The first 9 rows are patterns. Each new row is the sum of 2 different patterns, raised or lowered, with some noise. Before adding, each is slid sideways (what falls off one end comes back at the other) and multiplied by a number that may be negative. Names go in the order of the patterns.
In the rows, 128 means zero.
Known rows, each followed by the names of its patterns:
[142  97 105 127  85 139 123 144 116 129 125 123 132 121 161 128 120 113
 149 109 125 137  86 127 140 131 158 135 137 135 116 133 107  78 121 116
 108 124 123 134 112 104 131 105] | (5)
[120 130 134 161 126 144 127 118 116 141 114 107 113 111 155 107 129 151
 100 131 104 128 123 132 126 105 144 137 153 133 182 130  81 123 117 105
 126 124 105 151 144  74 182 135] | (6)
[121  91 119 129  74 125 128 180 107 117 171 156 142 128 179 126 146 135
 111 105 133 113 127 109 131 124 118 133 126 139 170 168 150 153 100 126
 162 118 126 119 146 127 124 110] | (7)
[129 129  90 122 146 134 119 121 130 113 142 144 159 141  96 133 108 134
 115 173 182 123  74 135 136 123 114 114 163 114 142 104 132 138 104 170
 120 145 127 141 113 144 102 134] | (8)
[146 130 131 121 138 182  91 114 119 134 117 170 125 125 136 151 122 182
 173 123 119 139 120 149 122 132 139 116 143 129 162 123 109 143 106  86
 116  89 159 129 117 109 131 103] | (2)
[113 128 133 149 136 119  74 108 132 138 132 126 135 116 121 124 102 114
  87 133 120 103 131 131 162 137 124 120 135 118  86 109 135 130 112 142
 106 152 123 101 137 148 127 120] | (4)
[128 138 120 128 111 138  99  96 126 130 125 120 159 130  85 139 179 120
 122 120 125 144 130 136 116 111 112 133  90 122 127 130 164 125 172 100
 148 150 139 139 113  96 151 137] | (0)
[169 136 121 128 129 168 100 128 120 171 122 111 142 172 132 115 143  77
 112  85 182 133 139 121 135 150 130 146 119 152 120 131 132 116 165 130
 142 124 123 147 114 102 130 133] | (1)
[ 74 123 140 126 182 121 133 137 131 170 146 116 141 126 140 133 128 138
 163 116 108 135 141 125 127 126 125  95 135 154 112 135 106 112 115 122
 141 117 126 148  97 144 116 140] | (3)

New rows, each followed by the names of its patterns:
[152 158 154 134 141 197 116 166 160 149 178 128 150 105 163 163 130 122
 148 164 127 161 119 159 158 147 164 156 167 162 150 149 157 162 139 137
 105 120  97 130 199 155 134 170] | (6) (7)
[120 134 126 140 151 124 117 143 126 135 156 132 110 169 155 107 132 137
 125 140 130 132  91 124 143 118 110 106 115 119 149 139 149 108 162 117
 153 127 131  58 141 146 129 186] | (0) (3)
[185 150 193 175 196 182 179 204 198 173 176 176 179 210 189 223 179 175
 199 162 217 157 221 214 185 131 187 190 171 172 141 209 172 202 141 196
 190 150 247 172 182 175 167 159] | (5) (8)
[133 149 163 114 118 125 124 142 138 118 129 134 134 146 118 131 154 113
 109 107 123 123 125 115 124 125 134 132 111 134 102 124  99 120 144 109
 109 132 109 137 115 124  78 114] | (4) (3)
[128 168 101 175 171 127 124 121  97 155 124 126 138 110 134 113 154 100
  88 132 108  91 108 115 147  95 123 144 120 102 132 124 136 120 136 155
  86 101 120 104 111 154 122 145] | (2) (0)
[126 127  46  89 108 125  50 132 100  98 165 131  96 122  87 122 101 111
 132 104 134 147  83  91 112  95 139 109  99 142 111 140  83 143 136 127
 156 133 124  98 168 112 115  74] | (5) (7)
[141 120 143 188 145  97 144 194 140 153 141 133 120 132 156 139 129 126
 153  99 133 140 128 168 112 189 110 145 167 155 178 135 110 161 157 138
 122 122 149 128 142 126  96 160] | (4) (0)
[137 163 100  89 125 106 146 147 124 122 156 132 159 154 147 147 150 197
 113 127 135 144 110 163 130 126 166 166 120 200 188 144 125 155 139 173
 142 167 158 132 188 146 176 110] | (7) (2)
[148 164 139 142 109 144 134 106 113 145 109 103 149 129 147 139 107 146
 148 131 140 121 136 122 154 153 124 116 149 146 167 122 135 149 140 132
 148 111 126 108 146 127  92 161] | (2) (4)
[153 143 117 147 161 148 126 177 161 123 152 116 149 127 193 204 152  96
 175 156 143 132 109 176 103 177 111 134 146 116 192 160 145 138 157 126
 164 123 161 138 166 135 141 158] | (8) (0)
[143 106 145 143 177 170 158 147 144 147 133 101  98 139 165 130 132 138
 148 160  97 144 114 191 109 106 153 140 154 127 168  88 129 104 183 150
 145 164 147 152 130 177 117 158] | (5) (1)
[170 142 181 176 180 223 142 164 156 167 173 169 184 157 194 169 169 173
 180 160 159 166 193 189 129 166 170 152 165 150 161 171 173 194 214 168
 204 186 171 170 136 182 152 186] | (5) (0)
[136 100 144  99 115 112 124  77 106  83 177 123  88  93 128 102 127 132
 104  94  93 145 116 101 128 114 119 105  61 117 174 127 103 162 164 126
  74 138  97 156 107 109 148  64] | (8) (2)
[ 70  70 103 124  61 146 109 133 108 137 109 136 115 125 113 112 132 102
 124 106  76  87  79  95 138 121  89 118 127 140 102 116 102 130 129 153
 125  98 182 123 122  47 140 136] | (7) (1)
[167 185 168 168 168 206 139 130 172 180 164 162 184 166 113 181 224 150
 170 144 151 167 164 185 150 155 176 144 160 154 178 121 185 176 194 199
 174 185 183 178 197 164 171 183] | (0) (3)
[173 150 130 136 117 139 122 144 127 124 151 132 154  86 143 138 128 101
 141 136 140 166 146 163 122 136 120 137 137 125 134 133 134 112 125 128
 149 141 123 131 133 115 111 125] | (8) (1)
[121 105 130 151 155 125  93 142 114 106 151 130 140 140 145 120 124 147
 114  97  98 144  65  90 173 131 138 146 115 126 139 109 117 184  69 138
 134 122 116  70 127  82 140 121] | (6) (0)
[141 154 169 101 138 147 163 133 176 178 127 137 157 141 154 157 145 149
 124 128 140 140 151 106 136 110  92 137 122 150 133 126 113 145 113 165
 132 158 152 148 185 104 129 109] | (2) (0)
[113  90  70 141 110 138 122  84 120 122 112 110  99 143  68  90 119 114
  96 130  87 103 100  93 144  85 116 105  97 132  85 133 145 126 145  72
 126 129 149 116 174 102  78 110] | (6) (2)
[116  87 109 124  89 143  85 137 117  75 133 130 142  99  79 124  94  90
 106  66  90  94 104 102 117  85 135 101 107 100  96 148  39 101  94  93
 102 154 141 115 114 124 111 153] | (2) (4)
[127 117  96  88 102  52  90  75  64 100  89 165  92 130 161 135 117 119
 153  72 112 124  97  75 127  77 132  88  88 116 118 115 102 109 152 154
 149 141  77  60 127 106 120 106] | (7) (4)
[156 129 161 101 127 112 147 111 157 102 114 131 105 117  64 156 127 137
 107 146  80 125 125 134 104 116  68  84 129 128 120 120  94 110 111 129
 131 119 117  97 103 110 111 170] | (8) (2)
[102  99 134 120 130 112  85 136 121 137  85 126 148  96 102 115 140  81
 158 142 156 117 116 119 134 120 133 134 104 138 105 138 125 121 139 118
 116 103 131 136 109 134 141 120] | (1) (3)
[ 81 107 115  97 127 122  76 145 128 113 107 133 120 105 129 129 112  64
 110 107 113  94 103 147 100 126 106 101  66  32 123 151  86 112 122 159
 134  83 119 109 126  75  90 141] | (8) (4)
[147 151 152 147 132 153 134 134 100 171 135 118 138 102 149 127 120 141
  97 139 128 118 141 105 145 139 143 111 149 151 134 134 138 163 143 137
 152 151 111 148 142 127 149 157] | (5) (3)
[216 154 188 134 172 171 153 156 123 154 125 160 156 176 163 187 150 143
 207 145 157 132 127 167 137 130 166 155 185 203 156 150 167 165 199 163
 167 169 148 177 134 193 179 157] | (5) (4)
[ 90 106 108 121 117  71 126  94 128 108 122  93  91 112 103  62 129  95
 116  85 151 107  82 109  57 123 104  76 100  50  87 106 111 130  88  69
 104  94  65 106 113 112  81 112] | (8) (3)
[166 144 125 135  96  96 117 110 134 102 125 138  93 142 114 141 112 148
 149 141 149 117 154 126 125 152 152 113 133 112 129 102 119 133 115 113
 109 167 121 115 155 143 132 100] | (7) (3)
[ 86 101  97 142 123 115 134 116  81 145 116 140 129 138 161  84 119 116
 107 140 134 128 108 170 140 106 157 106 122 111 120 113  99 102 134 115
 114 121 116 144 107  79 140 121] | (2) (3)
[120 123 103 137 136 143 150 176 121  71 135 102 102 130  94 102 154 141
  94 178 138 123 119 134 140  89 135 115 102 111 132 115  94  96 112 134
 115 106 132  98 101 110 122 131] | (5) (6)
[185 182 158 123 157 133 184 153 144 143 123 187 133 132 202 108 166 117
 204 152 144 149  76 172 155 166 152 159 135 117 134 142 117 144 148 120
 137 179 121 194 146 146 153 160] | (6) (3)
[205  94  90 152 113 120 104 156 122 126 140 144  97 130 118 116  99 109
 124 126 114 132 110 184 175 135 178  75 115 132 116 110 107 136 107 116
  65 106  85 119  93  78 112 104] | (5) (7)
[144  84 150 128 155 127 189 124 104 123 122 109 153 131 100 148 153  86
 179 147 115 122 119 153 148 143 143 118 129 116  86 115 151 112 151 114
 140 161  84 143 100 146 124 129] | (6) (8)
[104 130 106 105 120 104 124 106  94 110 124  99  69  66  91  92 144 115
  73  71  92 117 101 111 109 125 103 130 110  84 136  76 112  62 102 117
  78 114 104 105  63 115  86  68] | (7) (4)
[153 151 187 162 145 178 192 151 193 191 156 128 160 177 163 116 163 167
 150 167 144 179 144 148 176 149 120 170 129 179 154 122 142 128 153 156
 142 149 142 171 217 111 139 147] | (2) (0)
[134 139 106 117 133  95 163  91 118 119 135 142 117 143  78 134 121 119
 130  90 142 138 112 118 136 109 126 128  67 138 154 126 143 137 138 138
 122 158 106  68 135 113 128 137] | (5) (3)
[140 143 159 143 171 103 143 160 152 114 137 137 132 185 136 132 161 120
 126 128 141 142 148 146 192 162 145 147 143 148 143 154 160 124 157 129
 202 174 136 173 126 144 117 158] | (5) (4)
[132 127 138 130 132 128 211 135 110 126 137  77  89 135 160 151 144  91
 197 153 100 149 128 186 131 142 155  90 132 133 124 105 135 108 181 112
 136 156 141 142  98 131 138 145] | (6) (8)
[167 156 189 198 153 147 171 153 184 184 191 184 169 154 160 210 150 144
 166 156 127 148 119 180 137 147 147 128 139 174 198 149 149 197 221 142
 150 189 164 164 199 146 143 170] | (7) (2)
[101 152 152 101 106 143 123 141 116  95 117 117 117 107 133 114  90 119
  77  64  74  66 136  76  96  89 141  71 118 135 127 111 117 188  72 106
 103 104  84 149  97 105 103 131] | (7) (2)
[185 126 149 144 167 175 125 111 160 136 151 109 153 180 124 184 106 140
 125 128 162 131 150 128 149  92 144 124 153 114 153 110 121 186 140 115
 127 107 115 134 138 165 139 132] | (5) (8)
[127  86  87  74 163 126 117  65 151 147 124 128 115 104 109 119 113  88
 154  75  91 115 117 124 107  74 122 117 144 132  96 113  90 156 104 103
 125 188 119 129 103 155 126 119] | (2) (1)
[134 153 120 113 153 132 142 139 148 129 110 149 101  85 124 108 150 128
 146 122 108 124 178 129 130 123 136 176 111 129 120 126 115 161 106 127
 136 148 151 163 188 112 140 152] | (2) (0)
[128  85 118 120 144  71 123 153 136 132 107 154  98 137  97  74  93 117
  97 106 120 116  76 113 155 105 116 142 143 143 134  96 101 127  91 113
  77 123 112 111 125 106 116  85] | (7) (0)
[154 125 149 174 158 180 102 159 151 107 158 102 148 135 144 124 142 186
 131 118 106 140  70 148 158 141 164 147 118 137 160 122 116 181  63 119
 147 172 142  96 127 113 134 136] | (6) (4)
